All groups share one centre, and each spreads out both ways along 9 directions, with some noise.
(in the rows, 128 means zero)
Some rows, each with its group after it:
[101 200  77 105  98 114  97 104  84  78  75 136  67 106 176 126 101 115]
T
[126 117 144 137 129 123 131 133 122  66 124 133 128  79 105 124  85 103]
Y
[125 116 131 159 112 143 133 122 119 139 135 145 172 155 170 146 123 102]
B
[119 104 100 110 109 121 120 154 100 133 127 149 123 109 127 128 132 120]
K
[121 140  99 105  88 137 135 117  98 147 111 152 113 153 126  89 126 138]
B
[150 139 156  77  94 171 134 125 169 156 101 179 103 141 107 128 194 122]
Y
[141 143 128 116 111 152 119 103 111 164 112 147 128 144 149 120 101 152]
N
[151  93 152 118  96 161  94  87 185 169 136 158  95 186 120 180  91 132]
T
[151  74  94 101  60 177 107 184 150 118 168 102 146 109 135  74 128 119]
N
[109 205 140 159 128  98 123  49 151  79  91 140  83 166 138 183 120  98]
K
[133 100 134  95 126 121 117 133 156 185 130 148 120 121 114 138 136 131]
N
[115 150  83  89  68 123 123 144 134 113 120 165 138 114 126 128 203  79]
N
[113 191 175 111 187 138 150 120 166 113 105 118  84  93 116 114 137 108]
T
[147  53 146 138 150  97  88 108 143 126 129 122 109 114 133 136  46 148]
Y
[100 143 112 186 140 108 131 120  68  68 145 105 162 102 150 133  36 106]
Y
[121 117  88 126 139 147  71 103 150 143 147 149 120 120 183 250 116  97]
B
[151  77 154 140  94 140 120 135 195 200 151  77  96 243 123 102 108 178]
K
[111 155 129  97 187 140 112 131 157 118 110 134  87  71 130 118 147 110]
T
[134 142 149 113  61 133 143  91  96  95  72 197 138 130 152  89 134  97]
Y
[ 99 160 109 146  52  82 150  98 108 119 103 136 123 193 123  97 116  99]
K
[118  83  71 130 102 140  67 118 152 134 146 130  91 173 169 201 118 117]
Y
[104 163 103 128 124 156 135 113 109 121 126 156 125 118 130 141 143  90]
Y
[121 128 148 173 149 168 130 112 142 131 143 137 153 141 172 168 121 103]
B
[166 145 210 150 114 177 188  94 160 138 130 147 177 173  74  95 166 142]
B
[158 177 112 146 138 205 103  81 126 136 131 119 139 164 186 194 130 170]
K
[119  97 183 137 108 102 164 109 138 174  91 155 109 183 114  58 117 120]
K
[142 109  81  98 142 159  78 143 144 125 153 112 101 102 125 175 140 149]
K
[111 123  78 113 144 104 108 126 138 148 126 132  87 150 154 146 189 139]
Y
[142  98 101 134 127 164  87 142 146  83 145  88  90 135 130 143  93 140]
N
[124 124 136 122 133 135 125  62 102 165  88 195 119 133 126  88 107 128]
N
[105 115 114 141 172  88 121 129 133  79 121 128  99  93 127 127 133  96]
K
[102 192 146 168  99 183 179 141  92  98 145 124 180 142 118 141 122  96]
Y
[119 162 132 118 122 112 134 142 112 126 118 137 103 139 123 212 139 122]
K
[132 126  91 135 136 107 123 122  92 117 131 142 131 137 112 178 161 149]
T
[129  87 136 155 194 134  99 115 102 111  98 147  90 115 186 154 100 136]
K
[143 165 138 107 122 156 156 124 147 123 125 107  95 150  51  86 166 162]
B
[118 160 125 169 140 152 150 130 126  81 133  98 109 166 130 149 152 126]
N
[123 174 161 160 141 131 133  62 137 101 108 152 105 167 116 187 115 111]
T
[117 154  56  86 110 126  85 150 116 138 139  90  51 142 120 177 126 146]
B
[119 185 168 191 154 172 178 115 111  68 121 103 135 168 127 100 134 119]
B
[136 138 138 137  91 156 127  85 103 170 107 161 132 190 158 123 103 148]
N
[129  77  93  93  77 129  82 142 138 133 124 133  87 121 157  98  88 110]
T
[149 157 107 120  56 100 125  99  99 114 106 144 128 183 117 166 140 153]
B
[123 117 131 142 146  89 136 114 123 111  95 144 112 138 156  98 179 125]
Y
[138 135 152 107  93 127 152 134 126 109 107 157 135 125 115  93 154 114]
Y
[107 159 136 192 123 136 156  99 100 100 112 129 126 202 150 156 129 123]
N
[ 97 104  71 134  98  63 111 133  81 104 130 129 116 120 127 118 101 104]
N
[146  82 129 136 159  81 136 125 131 115 154 144 126 137  14 172 175 151]
T
[136  82  87  97  67 138 111 196 154 162 183  96 138 129  90 163 139 125]
K
[136  65 129 140  88 102 146 171 109 125 134 117 153 138 107  77 115 134]
T
[100 111 117 133 167 102 127 157 112 142 121 119 100 117 167 128 120 116]
B
[ 89 134 112 165 156  90 158 141 126  69 138 119 117 122  99 117 178  85]
N
[112 139 107 114 142 134 109  93 127 123 108 165 104 108 128 132 134 106]
T
[120  34 118 129 127 168 101 122 170 160 156 175 150 110 156  99 124  75]
T
[166  84 123 141  92 128 101 131 198  96 192 110 161 139  85 232 148 113]
B

New rows, each followed by its group:
[ 96  95 144 179  65  49 170 155 112 119 113 100 111 219 136  92  92 110]
K
[115 124 123 143 151 142 124 130 134 130 149 117 127 119 113 145 113 119]
Y
[118 178 179 156 161 118 166 114  91 189  84 137 146 178 206 149 142 155]
B
[141 124 103 124  69 190 131 132 107 115 128 134 144 153 136  61 127 130]
N
[108 110 158 132 140 128 172 149  71 136 107 187 165  81 135 122 150  85]
K
[157  64 153 102 117 110 108 124 185 128 106 153  88 140 137 120 180 130]
Y
[124  99 117 144 134 107 132 171 123  95 143  95 128 103 139 108 131 116]
T
[122  98  99 148 113 137 126 121 141 120 147 116 153 133 128  69 124 116]
K
[122 146  96  69 131 148 112  87 141 125 100 184  70 109  72 102 194 113]
N
[136 181 136 128 175 162 122  70 175 131 124 124 119 130 119 125 161 139]
K
[104 174 147  92 121 153 138 129 136 134  82 143  93  95 168  38 105 112]
T
[128  75 134 134 171 117 117 130 166 152 133 130 121 133 139 121 156 131]
Y
[123  93  88 141 146  95  99 148 149 113 145 106  93 141 145 160 147 124]
Y
[ 99 101  71 125  92  72 108 129 100 123 126 149 107 145 109 127 121 107]
N
[149  98  89 131  67 134  99 134 162  75 175 108 128 144  85 186 128 113]
B
[130 152 130 142 228 154 127 137 137 122 133  93 103 108 136 135 164 164]
K
[106 128 135 141 149 127 143 151 142 107 131 116 128 102 143 103 128 104]
T
[131 134 121 110 104  96 121 138 134 114 127 103  93 148  70 148 125 141]
T
[111 144 108 122 105 153 117  68 124 152 111 185 119 147 142 135 121 103]
T
[115 127 123 130 172 134 132 126 154 167 129 138 117 140 137 126 191 125]
Y
[140 107 110 146 126  96  89  99 125 143 118 103  91 183 174 182  94 171]
Y
[ 90  96 115 150  96  79 129  88 113 128 104 200 138 151 143 134 139  66]
N
[103 168  69 138 148 118 121 106  98 104 132 143 114 132 113 187 168 113]
T
[112  98 113  89  82 127 110 163 145 116 114 116  97  98 139  38  83  94]
T
[109  96  73 140 134  51 102 144 111  94 129  97 101 134 150 120 137 136]
Y
[119  85 110 116 137  84  97 103 107 159 114 153 104 112 124 123  80 122]
N
[121  92 118  96 148  97 114 184 146 198 136 104  94 133 134 130 141 148]
B
[125 156  93 162  68 148 145 101 111 127 135 118 175 182 156  79 119 123]
K
[109 140 137 139 113 122 159 140 101 133 130 138 150 143 134 135 135 113]
K
[ 97 117 104 108 151 140 112 122 170 121 149 140  96  96 102 126 138  72]
T
[105 218  85 117  91 160 145 149 106 106 137 114 106 150 108 188 178 114]
Y
[111 152 101 152  92 104 101  74 148  82 112 131 104 163 140 137 103  98]
K
[102  94 119 142 182 151 110 149 159 158 166 134 152  89 173 187 129  82]
B
[147 119 183 137 121 132 160 127 133 146 108 147 150 149 131  85 143 138]
Y
[106 203 124 130 169 178 142 116 124 104 117 108  76 136 111 124 135 139]
B
[128  87 104 147 104 119 114 154 157  96 173 108 147 133 119 172 128 105]
B
[141 142 137 151  97  80 147 122 123  53 119  97 116 165  91 139 138 146]
B
[125  92 112 136 144 154  95 124 157 155 167 115 114 139 129 178  95 124]
Y
[140 153 107 121  82 110 126 100  72 120  94 153 119 162 140 143 120 161]
T
[121 220  89  94 106 190 153 136 118 100 122 120  82 153  67  93 233 140]
N
[127  73 127 140 129  85 139 133 108  82 125 146 144 101  91  84 128 111]
T
[102 156 111 158 153 134 154 145 129 126 143 114 133 151 140 131 200 115]
Y
[126 133 103 113 113 160 140 107  86 140 111 147 123 131  96  31 124 145]
N
[116 105  93 119 116 172  95 115 142 127 145 144 108 126 128 127 110 103]
B
[115 169 123 119 149 127 142 115 119 138 122 129  98 150 109 137 154 143]
N
[132 125 164 155 207 157 150 129 126 148 125 103 125 134 145  72 154 169]
K
[141 106  44  80  39 126  49  78 119  57 113 148  35 141  94 143  83 131]
B
[122  85 136  99 128 110 139 108 158 149 147 163 123 121   6  90 157 110]
T
[119  40 107 130 134 103 112 134 159 158 129 160 126 133 152  79 175 109]
Y
[ 91 153 194 171 140 113 186  72 109 113  81 200 164 136 141  81 129  73]
K
[ 97 157  78 167 114 126 120 111  77  96 136 118 138 144 150 157  90 112]
Y
[130 138 147 148 112 114 172 127 116  87 128 127 156 136  82  68 159 127]
B
[110  92  75 125 100 118 117 156 122 107 147 113 108 134  96  92 140 113]
N
[121 160 159 138 183 183 147  53 121 139  91 175  77 167  90  84 141 150]
N
[124  89 128 106 132 124 105 149 159 112 125 120  96  92 138 102 102 101]
T
[125  63  58 113  91 128  86 178 125  82 169  86 116  96 117  94 103 119]
N
[113 133  83  97 102 129  95 144 136 121 129 113  82 123 144 137 112 115]
T
[140 182 138 155 118 100 162 200  90  97 124  31 127 166 164 147 131 188]
T
[107  88 137 173 207 157 131 115 171 143 182 151 162 110 114 171 188  82]
T
[126  96 104 134 141 144 128 170 115 106 164 118 161  87 132 135 143 105]
K
[144 106 117 133 156 189  85  55 189 123 131 158 133 120 153  96 118 116]
K
[114 117 175 159 187 168 165 160 167 195 173 120 196 124 143 141 169 108]
B
[132 135 145 127 119 110 147 155 110  92 129 104 136 110  91 103 109 132]
Y
[103 129 131 149 157 130 136 130 139 107 133 130 141 115 140 121 137  97]
T
[100 137 107 104 156 167 124 161 159 167 145 118 123  96 145  85 161 101]
T
[113 151 130 172 124 116 146 120 101  78 116 118 142 155 149 126 128 116]
B
[144 157 155 114 113 100 153 122 102 138  94 128 126 139 109  86 130 168]
Y
[147 129  82 100 101  85  87 116 122 175 116  95  77 197 140 166 121 194]
Y
[119 124  77 126 129  97 108 150 124 155 154  87 107 150 117 148 122 160]
Y
[118 153 140 135 156 145 120 113 116 109 139 123 126  93 107 155  77 120]
Y
[137 138 164 168 114  90 152 144 104  68 107  88 123 165 131 145  89 149]
T
[131  92 166  98 180  96 154 138 156 142 103 162 123  78  82  33 186 129]
Y
[158 178 150 111 140 188 140 166 153 153 146  82 128 148 124 149 156 174]
N
[104 109 158 154 100  84 165 137 123 119 117 148 135 153 120 112 119  84]
K
[153 155 182 126 143 129 128 119 178 132 121  97  75 184  91 219 124 174]
T
[110 136 155 152 187 115 158 175  74 116 112 133 131 100 149 162 151 124]
K
[ 92 141 112 197 161 107 156 124  82 114 135 112 171 141 171 103 121 114]
Y
[143 135 145 116 147 114 132 136 166 169 144 137 152 128 116 189 168 131]
B
[120  77 107 148 107 109 103 131 191 116 164  70 111 171 109  57 112 126]
K
[112 182 104 145 135 148 131 153  94 118 115  90 126 136 220 150 139 134]
T
